Each new row is followed by its nearest point in the smallest flat space through zero that holds the last named rows.

K828 (3 x 6):
0: -1.427 -2.478 -0.139 -0.846  0.513  0.161
1: -1.249 -0.833 -0.052 -1.278  1.134  0.815
2:  2.769  0.666 -1.649 -2.762  0.254  2.245
New rows:
 0.265  0.039  1.344  0.522  0.042 -1.040
-0.259  0.220  0.381  0.902 -0.300 -0.648
 0.364 -0.395  1.438 -0.519  0.042  2.594
 0.040  0.078 -0.302 -1.070  0.596  0.835
 1.183 -1.078 -1.949 -1.440 -0.565  2.421
 1.667 -1.122 -1.368 -2.103 -0.043  1.389
-1.815 -0.380  1.306  1.753 -2.592  2.328
-0.819 -0.333  0.499  0.937 -0.181 -0.783

K378 (3 x 6):
0:  3.219  3.628 -1.227 -1.717  5.179 -0.420
1: -2.382  3.853 -1.143 -1.213 -1.412 -1.775
2:  2.904  3.989  0.377 -2.245 -2.999 -3.132
New rows:
-0.007 -1.883 -1.603  1.121 -1.765 -2.158
-0.338 -0.850  0.529  0.296 -1.891 -0.180
-0.359  1.716  2.290 -1.591  2.452  2.477
 0.237  0.697 -0.626 -0.190  2.402  0.424
-1.695 -0.792 -3.198  2.054  4.273 -1.635
-1.948  0.301 -1.336  0.412  3.805  1.371
-2.563 -1.384  0.688 -1.024  1.217 -2.219
-1.710 -0.013 -0.412  0.300  0.109  0.297
-3.144 -0.199  0.013  0.533  0.984  0.532
-2.913 -0.239 -0.769  0.627  0.734  0.774
-0.894 -0.295  2.287 -2.967  0.060  1.863
-0.115 -0.323  0.058  0.146 -0.040  0.146

K499 (3 x 6):
0: -2.081 -0.960  0.893  0.331 -3.638  1.539
1: -1.297  0.903  0.972 -0.046 -1.690  0.319
2:  0.524 -0.919  0.976 -0.891  2.422  1.933
New rows:
-1.770 -1.173  0.249 -1.766 -0.664  0.247
-0.702 -0.569  0.604 -0.091 -0.847  1.068
-0.442 -3.512 -2.137 -0.797  1.793 -0.478
 1.441 -2.838 -1.605  0.371  1.150  0.408
 0.070 -0.166 -0.176 -1.943 -0.828  0.710
-0.349 -0.259  0.408 -0.116 -0.282  0.643

K275 (3 x 6):
0:  2.776 -0.904 -0.570 -0.831  2.031  3.009
1:  3.400 -4.655 -3.175 -0.918  0.971 -0.653
2:  0.033 -2.005 -3.436 -1.022  5.392  2.661
New rows:
 2.670  0.498 -1.074 -2.897 -2.533 -2.459
 2.066 -1.455  0.181  0.007 -2.339 -1.580
 0.518 -2.217 -2.075 -0.881  1.911  0.675
 0.728 -2.015 -2.148 -0.565  2.086  0.498
 2.194  1.107  1.199 -2.869  0.144  0.619
 1.938  0.341  0.968 -0.247 -0.265  1.581
 2.312 -1.772  1.580  0.941 -2.249  2.262
 3.219 -0.305  1.233 -0.263 -1.526  0.980

K694 (3 x 6):
0: -1.120 -2.137  1.511  3.657  1.933  0.068
1: -1.423 -2.795 -0.732  0.195 -0.198 -0.798
2:  1.530 -3.408  2.152  2.854  0.290 -1.494
New rows:
-3.352 -0.628  1.837 -0.274  0.581  0.370
-2.110 -0.642 -0.504  0.849  0.985  0.526
 0.638 -0.830 -0.822 -4.215 -0.569 -1.102
 0.555 -0.454 -1.534 -2.952 -2.041 -0.943
 1.355  0.424  0.087 -1.489  2.686  0.624
 0.427  1.196  0.250 -0.051  0.161  0.405
-0.658  0.937  3.544  1.766 -1.765 -0.182
1.129 0.313 1.450 1.536 0.642 0.084
 2.677  0.468  1.738  2.881 -0.817 -0.345
 2.717  0.157  2.359  1.865  0.300 -0.421
-1.585 -0.375 -1.157  3.318 -0.746 -0.468
-1.434 -1.217  0.111  1.433  0.964  0.164

K999 (3 x 6):
0: -2.221 -3.646 -0.342 -1.462 -1.213  2.135
1: -0.907 -1.144 -4.394 -0.175  1.459 -0.462
2:  0.960 -4.036  1.542 -1.922  2.868 -1.477
New rows:
-2.744  1.946 -2.292 -0.886  0.175 -1.963
-0.414  0.986 -2.754  0.630  0.225 -0.185
 0.096 -1.159  0.123 -1.535 -0.869  1.657
-0.856 -1.398  0.447 -0.597 -0.763  1.014
-1.698 -1.354  1.701  1.039 -1.032  0.153
-0.583 -0.879  1.304 -0.438 -1.062  1.031

K210 (3 x 6):
0:  0.375 -1.727  3.799 -0.356  1.607  1.832
1: -1.091  2.260  3.242  0.417  0.344  1.125
2: -3.190  0.498  2.453  1.179 -3.242  1.704
New rows:
 2.055 -0.521 -0.666 -0.413 -0.301 -0.168
 0.830 -0.787 -0.911 -0.328  0.579 -0.416
 0.880 -2.011 -0.473  2.076  1.614 -1.079
 1.101 -1.534 -0.627 -0.477  0.882 -0.209
 2.540  0.449 -1.196 -0.447  0.095  0.969
 0.992 -0.096 -0.897 -0.359  0.969 -0.598
 0.256  3.598  0.009 -2.147  0.534 -3.212
 0.564  3.724 -0.979 -0.014  1.265 -1.335
 0.742 -0.460  0.203  1.591 -1.534 -0.080
-0.550 -0.486 -0.183  0.198 -0.936  0.166
 1.386  2.691  1.496 -1.616  1.027  0.226
 0.626  2.337  1.323 -0.181  1.934 -0.111

K442 (3 x 6):
0: -1.125  0.881  1.070 -2.771  0.232 -1.492
1: -2.978 -0.530  0.173 -1.597  1.508 -0.748
2: -2.203 -1.721 -2.898 -1.329  0.269  2.655
New rows:
-1.838  2.145 -1.144 -1.594 -2.656 -0.853
-0.153  0.643 -0.137 -2.633 -0.673 -0.050
 1.127  1.062 -2.284 -1.723 -1.140 -1.551
 0.921  0.781 -0.224 -1.910 -1.183  0.256
 0.071 -0.245  1.348 -0.645  2.395  1.179
-0.860 -0.211  0.195 -0.033  0.594 -0.342
 0.119 -2.922 -1.545  2.841  2.774 -0.041
-1.219 -1.786 -0.774  3.455  1.539  0.859
-1.988 -0.421  0.702 -2.087 -0.039  1.531
-1.638 -0.305 -0.693 -2.068  0.287  0.350

K848 (3 x 6):
0: -0.366 -2.013 -2.259 -1.559  2.939 -1.220
1: -1.732 -2.722  1.648 -0.600  1.709  0.308
2: -1.753  3.361  0.354 -4.838 -3.394 -0.409
New rows:
-1.193  0.967  1.223 -1.009 -2.804  0.938
-0.929  1.457  1.751 -1.097 -2.230  0.567
 1.036  1.041 -1.086  2.410 -0.166  0.184
 1.652  0.785 -0.841  2.110 -0.274  0.090
-0.948 -2.012  0.411 -1.778 -1.984  1.213
-1.400 -0.335  1.355 -1.422 -0.381  0.241
 2.813  1.955 -2.403  2.790  1.266 -1.110
 2.928  1.128 -2.951  2.660  0.450 -0.566
-2.256 -0.156  0.013  2.127 -2.194  2.529
-0.119  0.299  1.981  1.263 -1.219  0.947
 1.079  0.867 -0.996 -0.563  2.367  1.729
 0.506 -0.255 -1.203  0.114  0.827 -0.439

K985 (3 x 6):
0: -1.904  0.144  2.040  1.695  3.676 -1.769
1: -4.061  2.348  1.158  1.612  0.282  0.565
2: -1.576  0.026  1.015  3.228  0.283  2.670
New rows:
 2.155  1.364 -2.174 -1.835  1.524  2.803
 1.411 -0.610 -0.801 -0.598 -1.153  0.650
-0.962  0.932  0.302  1.919  1.474  2.880
-1.301  0.067  0.836  2.474  0.326  1.936
 0.267  0.121 -0.878  0.955 -2.147 -0.078
 0.158  0.186 -0.561 -0.161 -1.348  1.001
-0.637 -0.302  2.718  2.280  2.866  0.970
-1.004 -0.714  1.739  2.883  2.692  0.419
-2.262 -1.064 -0.285  1.592  0.170 -1.970
-1.221  0.477  0.768  0.576  1.169 -0.648

K366 (3 x 6):
0: -0.326  0.264  1.736 -2.751 -0.898 -0.869
1:  0.457  1.095 -2.265 -2.454 -1.741  1.471
2:  1.127 -0.918 -1.150 -0.411  1.080  0.792
New rows:
 0.448 -0.082 -1.053  0.061  0.096 -1.003
 0.194 -0.101 -0.391  0.096  0.154  0.237
 4.215 -2.178 -1.157 -4.215 -0.129 -0.539
 2.332 -1.720 -0.862 -4.690  1.240  0.987
-0.707 -0.323  2.869 -1.673  0.131  0.259
-0.267 -0.297  2.160 -1.672 -0.018 -1.164
 1.838  0.689 -1.692 -0.504 -1.294 -0.530
 0.300  0.462 -1.379 -0.787 -0.675  0.859
-0.042  0.385 -1.796 -0.839 -0.502 -0.652
 0.152  0.441 -0.970 -0.687 -0.642  0.605

K171 (3 x 6):
0:  3.546 -1.982  1.095  1.711  0.784  1.343
1:  0.345 -0.197 -0.751 -2.618 -1.445  0.442
2:  0.969 -0.665  2.619  0.482  0.830  1.171
New rows:
 1.825  3.849 -2.674 -2.255 -1.056 -3.016
-0.744  0.562 -3.381 -1.552 -1.547 -1.117
 0.991  0.727 -1.924 -3.869 -2.323 -1.591
 0.046  0.044 -2.493 -3.534 -2.303 -0.076
 0.194 -2.138  0.810 -0.201  0.576  0.004
 0.843 -0.506  0.802  0.081  0.177  0.579
-3.352  1.003  0.480 -0.695  0.574  0.365
-2.780  1.469  0.940 -0.710  0.151 -0.565
 0.825  0.875 -0.294  0.231  0.285  3.245
 0.986 -0.580  0.616 -0.181 -0.006  0.626
 0.711  0.912  2.294  0.006 -0.258  1.480
 0.295 -0.289  2.238 -0.382  0.384  0.973

K154 (3 x 6):
0: -1.938 -0.841  1.409 -0.990 -0.293 -4.119
1: -3.130 -1.845  4.002 -1.137 -0.213 -0.279
2: -3.091 -3.250  1.223  0.935 -3.477  0.094
New rows:
-1.712  0.633 -0.031 -0.387  0.374  1.723
-0.230 -0.182  0.811 -0.071  0.191  1.417
-0.610 -1.144  4.067  0.098  2.786 -0.220
-1.381 -0.046  3.455 -1.629  1.777  0.196
 0.954  0.099 -2.017  0.118  0.756  1.414
 1.334  0.717 -1.355  0.541  0.183  1.275
-1.128  1.204  1.959 -4.215  0.207  0.341
-0.832  0.292  2.607 -1.435  1.758 -0.169

K567 (3 x 6):
0:  0.362 -2.843 -1.931 -0.095  1.294 -1.505
1:  3.490 -4.434 -1.037  0.587  0.686 -3.365
2: -0.897 -4.618 -3.921  3.505 -1.931 -3.915
New rows:
-0.351  2.083 -0.805 -1.454  1.670  0.832
-0.855  0.982  0.102 -1.480  1.438  1.429
 0.929 -0.190  0.786  1.008  0.050  0.070
 0.894 -0.031  0.582  0.256 -0.430 -0.342
-2.103 -0.527 -1.236  1.497  0.104 -0.980
-1.795 -0.733 -1.691  1.000 -0.558 -0.470

K134 (3 x 6):
0:  0.906  3.751  1.129  0.057 -1.314 -4.138
1:  1.730  1.366 -2.397 -3.066  1.430  1.011
2: -0.268 -1.562 -2.310  1.102 -1.992 -0.354
New rows:
 0.465  1.098 -0.560 -1.328  1.464 -0.400
 0.809  1.236 -0.288 -1.412  0.865  0.064
-1.841  1.552  1.409 -1.767 -1.902 -0.662
 0.122  1.179  0.953  0.149 -0.186 -1.214
-1.800  2.273 -1.327 -0.262 -1.252  1.063
 0.372  0.337 -0.857 -0.318 -0.346 -0.377

K73 (3 x 6):
0: -0.077  1.525  1.590  0.896  1.309 -0.274
1: -2.622 -1.324 -0.966  0.237  0.619 -4.139
2:  1.634 -1.268 -1.432 -1.852 -0.400 -3.734
New rows:
-1.003  0.564 -2.521  1.185 -1.051 -1.375
-1.252 -1.033 -0.894 -0.044 -0.271 -1.040
 2.080 -2.255 -2.898 -1.982  0.851 -0.765
 1.746 -1.617 -1.855 -1.920 -1.338 -1.324
 1.851  0.507  1.503  3.038 -2.754  0.107
0.899 0.772 0.666 0.075 0.130 1.082
 2.313 -3.761  2.238  1.276  2.226  0.954
 0.923  0.561  0.458 -0.107  0.117  0.473

K639 (3 x 6):
0:  1.605  3.099 -0.628  3.461  3.083 -1.741
1: -2.669 -0.109 -0.083  3.165  1.529 -3.246
2:  1.064  1.334  2.668 -2.569  1.817  0.675
New rows:
 4.215 -2.832  1.013 -1.406  0.209 -1.036
 1.142  0.306  0.390 -1.402 -0.210  1.208
-2.218  0.131 -1.489  1.432 -2.018 -0.695
-1.418 -1.287 -1.464  1.589 -1.229 -0.781
-0.368  2.290 -2.299  0.129 -0.170  0.032
 0.905  0.605 -1.095  1.155 -0.015  0.084
 1.101  1.781  1.084  0.363 -2.074  2.257
 1.699  0.472 -0.450 -0.795 -0.544  1.441
-0.681 -4.215  4.215  0.114 -0.355 -0.432
-2.637 -1.757  1.921 -1.797 -0.261 -0.667

K41 (3 x 6):
0:  3.123 -1.918 -0.354 -0.876  2.171 -2.139
1:  0.378  1.132  2.530 -0.133  1.050  0.107
2: -0.847  1.530  0.393 -0.343 -3.094  1.113
New rows:
-1.827  2.356 -1.873  2.100  0.611  1.576
-2.872  0.438 -0.681  1.353  0.108  1.368
-0.996 -0.092  2.441  0.922  0.141 -0.832
-0.380  0.835  1.564  0.229  0.824  0.359
0.682 0.953 0.334 0.182 0.284 0.483
 0.151  0.397  0.748 -0.107  0.084  0.054
 0.033 -0.117 -1.006  1.394  2.945 -1.020
-0.279 -1.160 -0.502  0.794  2.836 -0.488
 1.851  0.372  0.230 -2.385  0.285 -0.427
 2.056 -0.101  0.729 -1.028 -0.261 -0.896
-1.368  0.963 -4.215  0.153 -2.951  0.524
-1.626 -0.491 -3.353  0.232 -3.388  0.833

K944 (3 x 6):
0: -0.295 -2.039 -0.625  2.524 -1.805  0.015
1: -0.816  0.217  2.192  3.164 -4.684  0.709
2: -1.937 -0.476 -0.765  3.711  0.955  0.254
New rows:
 0.054 -1.244 -1.932 -0.541  1.812  0.588
 0.212 -1.197 -1.656 -0.350  1.896 -0.394
 1.544  2.320 -0.527 -0.476 -2.911  0.060
 0.677  0.665  1.432 -0.926 -2.207  0.174
 2.355  1.410 -0.871  2.338  0.466 -0.276
-0.468 -0.062 -0.164  0.850  0.267  0.064
 1.281  1.568 -2.815  0.989 -0.540 -2.438
 0.104 -0.737 -0.658  0.140  0.341 -0.147
 1.113  1.422 -2.092  0.850  1.576  2.726
-0.583  0.324 -0.545  0.287  1.747 -0.026
-1.638  0.108  1.877 -0.635  0.010  0.466
-0.379  1.218  0.922  0.033 -0.187  0.247

K302 (3 x 6):
0:  0.934 -3.877 -2.582  1.050 -2.805  2.715
1: -3.554 -0.866 -1.531  0.706  0.590 -1.451
2:  2.662 -1.635  2.588 -3.514  2.467 -0.160
New rows:
-2.277 -1.525 -1.097 -4.215  2.931  1.398
-1.172 -2.889  0.247 -2.114  2.250 -1.168
-0.074 -1.380  2.922 -0.999 -0.279 -0.329
 0.739 -0.723  0.871 -1.306  1.003 -0.177
 0.560  0.810 -0.397 -0.211  0.401  1.230
 0.692  0.402  0.225  0.080 -0.307  0.349
 0.153  1.549 -2.341  0.884  0.667 -0.123
-0.707  1.015 -0.466  0.997 -0.565 -0.123
-0.104 -1.210 -0.693 -0.128 -1.294  0.778
 0.149 -1.276 -0.849  0.317 -0.814  0.773

K703 (3 x 6):
0: -3.885  0.629 -2.703 -1.340  0.795  1.498
1:  2.241  1.133  1.645 -3.319  1.872 -1.033
2:  1.686 -0.434  1.882  1.453  1.512 -0.755
New rows:
-1.503 -1.684 -1.884 -5.112 -0.942 -0.371
-1.124  1.323 -1.783 -4.149 -1.123  0.487
-3.028 -3.174 -1.685  0.055  0.287  0.281
-2.632 -0.229 -1.661  1.010  0.129  1.053
 0.467 -0.380  2.212  2.497  0.219  2.462
 0.377 -0.825  0.827  2.585  0.519 -0.164

K39 (3 x 6):
0:  2.633  2.253 -0.028 -0.798  0.520  1.280
1:  1.139 -3.407  1.144 -1.578 -2.172  0.265
2: -2.450 -0.642  1.019  0.745  1.869 -0.001
New rows:
 0.187 -1.789 -2.293  4.037 -0.404 -0.374
-1.334 -0.236 -1.430  1.015 -1.132 -1.547
 0.880  0.189 -0.299  0.470  0.050  0.725
 0.658  0.494 -0.067 -0.196  0.003  0.253
 1.131 -2.955  0.709 -0.786  0.491 -0.415
 0.265 -2.222  1.236 -0.944 -0.616  0.439
-0.629  1.392  0.797  2.488 -0.352 -4.215
-1.760  0.813 -1.669  1.504 -0.296 -1.558
 0.201  0.377 -0.369 -0.467  0.696 -0.023
0.193 0.519 0.001 0.013 0.341 0.194

K920 (3 x 6):
0:  0.131  2.826  1.157 -0.806 -2.031  0.840
1:  0.180  1.772 -4.155 -0.856 -0.836 -0.216
2:  0.296 -0.565  0.128  0.389 -1.773  0.718
New rows:
 3.287  0.853 -1.861 -2.817 -1.149 -1.824
 0.114  1.560 -2.315 -0.668 -0.739 -0.031
-1.729  0.002 -1.505 -0.656 -1.429  2.702
 0.315  0.287 -1.227 -0.010 -1.878  0.575
-0.738 -0.945 -1.931 -2.128  2.372 -1.775
-0.345 -0.223 -2.087 -0.310  2.781 -1.316
 0.617 -0.650 -1.001  2.002 -3.530  2.151
 0.685 -1.142 -0.837  0.748 -3.909  1.449
1.707 1.454 0.689 2.102 0.001 0.350
 0.023  0.531  0.782 -0.105 -0.497  0.269

K532 (3 x 6):
0:  1.120  1.374  1.473 -1.063  2.245 -1.170
1:  0.088  0.505  1.488  2.172  0.660  1.071
2:  1.252 -0.712  4.797 -0.515  2.872  1.385
New rows:
-1.610  0.346  1.150 -1.983 -1.928 -1.739
 0.022 -0.507 -0.676 -1.652 -0.282 -0.619
 0.113 -1.467  2.495 -0.290 -2.220 -1.106
-0.080 -1.374  0.760 -0.678 -0.217  0.828
 0.703 -1.624  2.660  2.375  2.574  2.496
 0.338 -0.739  3.636  1.963  1.311  2.366
-0.377 -1.873  1.624 -2.848  0.397 -2.012
 0.564 -1.300  0.814 -3.289  0.680 -0.514
-0.432  2.065 -2.487 -2.536 -0.085  0.284
 0.019  0.678 -1.957 -1.526 -0.369 -1.709

K643 (3 x 6):
0:  0.344 -1.323 -1.428 -0.466  0.232  0.341
1:  1.069 -1.029  1.376  0.051  2.930 -0.827
2:  0.734  0.373 -1.880  0.066 -1.207  2.625
New rows:
-0.601 -1.453 -0.257  0.698 -3.802  0.063
-1.315  0.168 -1.424 -0.359 -2.470 -0.165
-0.838 -3.904  0.750  0.131  3.550  1.104
 1.408 -2.555 -0.207 -0.491  3.199 -0.547
 2.780  3.871  0.332  2.199 -1.653  1.230
 0.761  3.267  1.184  1.236 -1.075  2.781
-1.231 -2.165  2.439  0.133  4.709 -0.430
 1.055 -1.562  2.022 -0.043  3.892 -1.825

K281 (3 x 6):
0:  1.178  2.095  1.260 -3.011  1.265 -0.679
1:  3.622  1.186  2.157 -1.256  2.652 -1.369
2:  2.948 -0.052  0.037  0.328  1.954  0.328
New rows:
-0.556 -2.262 -0.069  0.960  1.319 -0.964
 0.255 -0.987  0.308  1.614 -0.078 -0.426
 3.323  1.565  1.392  0.160 -0.170  0.386
 2.279  0.428  0.790 -0.372  1.605 -0.383
 5.161 -2.538 -2.356  1.527  2.118  0.289
 4.534 -1.444 -1.295  2.452  2.707  1.543

K759 (3 x 6):
0: -0.300 -1.003  2.745 -0.451 -1.447 -0.968
1:  1.068  3.287  2.984  1.252 -3.206  0.174
2: -2.081 -3.375  0.083  2.660 -4.208  0.755
New rows:
 4.215 -0.176 -0.211  0.383  0.025  0.960
 0.560  1.393 -0.215  0.088  0.259  0.242
 1.229 -0.971  4.215 -1.173  0.520  0.525
 0.291 -0.242  3.237 -1.529 -0.203 -1.468
 0.644  2.872 -0.159  0.852  0.085 -3.320
 1.040  2.324  0.735 -0.262  0.231 -0.037

K959 (3 x 6):
0: -0.775 -2.386  0.167 -1.100 -0.420 -2.478
1: -1.752  0.758 -2.727  2.663  1.989  0.514
2: -0.362  0.441 -3.224 -0.189 -0.863  0.109
New rows:
 0.698 -0.047  0.329  1.574  0.717  0.478
-0.149  0.457  0.492  0.913  0.873  0.536
-0.925 -1.010  1.834 -2.814  2.735 -2.182
-0.560 -2.082  2.102 -0.396  0.534 -1.946
 0.148 -1.352 -2.080 -0.499  0.848 -0.110
-0.689 -0.496 -1.652  0.001 -0.147 -0.697

K924 (3 x 6):
0: -0.176  1.243  0.345  1.483 -0.947 -0.807
1:  1.478  1.402  3.759  3.106 -1.027  3.083
2:  0.529  2.521  0.404  2.947 -2.654 -2.043
New rows:
-2.890  3.410 -2.742  5.161  2.048  0.744
-3.866  2.563  0.968  2.938  0.615 -1.164
-0.214 -1.770  0.220 -2.243  3.960 -0.777
-1.307 -1.764 -0.920 -2.372  2.287  0.708
 1.719 -0.136  0.955  2.175  1.953 -0.591
 0.289  0.407  0.852  0.799 -0.286  0.613
-3.185  2.443 -1.975  0.754  2.242 -0.873
-3.790  1.034 -0.685  0.622  1.433 -1.652

K76 (3 x 6):
0: -0.823  0.085 -1.894 -0.469  0.668  1.137
1: -0.322 -0.572  0.349  2.188 -0.412 -0.038
2:  1.022  0.230  1.411  0.783 -3.322  4.308
New rows:
 0.586 -1.288 -0.490 -0.240 -0.263  0.690
-0.044  0.045 -0.209 -0.022 -0.222  0.668
 2.651  0.697 -2.740 -2.287 -0.566  0.276
 0.261  0.762 -0.863 -2.747  0.295  0.973
-0.051 -0.043  1.088  0.604  2.191  0.663
-0.183 -0.136 -0.110  0.366  0.238 -0.371

K445 (3 x 6):
0: -2.599  0.188  0.707  2.223 -2.688 -2.538
1:  2.088 -0.622  0.361 -0.214  3.912 -2.627
2: -1.437 -1.786 -0.325  0.658 -3.024  0.591
New rows:
 1.955  0.021 -1.555 -4.016  3.036  0.873
 2.752 -0.115 -0.549 -2.069  3.238  1.818
 2.944 -0.067  0.725 -1.383  3.343  0.388
 2.523 -0.019 -0.191 -1.438  3.578  0.271
 2.435  0.595 -0.476 -0.770  1.679 -3.595
 1.233  0.039  0.493  0.192  2.884 -2.569
-0.730 -2.171  0.436 -0.137  0.757 -1.565
 0.245 -1.912  0.044  0.500  0.310 -1.623
 0.768  2.061  0.195  2.998  1.427 -1.278
-0.201  1.930  0.734  0.679  1.261 -2.001

K663 (3 x 6):
0:  1.027 -1.894  1.666  0.751  0.750 -1.217
1:  0.217  0.091  0.892 -1.216 -0.298  1.422
2:  0.104 -0.194  0.192  2.271 -0.994  0.284
New rows:
-0.595  0.909  0.407 -0.824 -2.425 -0.443
-0.265  0.638 -0.262 -0.156 -0.554  0.907
 0.934  0.370 -2.281 -0.955 -2.790  2.144
-0.695  1.620 -0.741 -0.298 -1.390  2.201
-1.000 -2.709  1.965 -0.118 -2.058  1.207
 0.872 -0.965  2.139  0.466 -0.758  1.473
 0.425 -0.433 -1.393 -0.938 -1.446 -0.315
-0.299  0.480 -0.567 -0.313 -0.008  0.055

K936 (3 x 6):
0:  0.004  2.953 -1.815 -1.835  0.796 -0.651
1:  0.420  1.186  0.112  0.101 -0.287 -2.868
2: -0.449  0.448  0.250  3.666 -1.149  0.767
New rows:
 2.704  2.611  0.672 -2.153 -0.306  0.244
 0.143  1.436 -0.924 -1.714  0.620 -0.757
 2.921  0.472 -0.989  0.188 -1.224 -1.278
 0.226  0.735  0.048  0.152 -0.191 -1.628
 0.359 -0.451 -1.804  0.144 -1.918  1.031
-0.250  0.182 -0.294  0.473 -0.019  1.084
-1.504 -2.266 -0.451  0.448 -0.651 -4.022
 0.646 -1.039  1.449  0.276 -0.558 -3.141
 0.404 -1.969 -0.227  2.660 -1.060  0.034
-0.118 -1.288  1.104  2.419 -0.913  0.268
 0.471  0.322 -0.945 -1.654 -1.270  0.609
-0.022  0.369 -0.533 -1.158  0.483  0.414
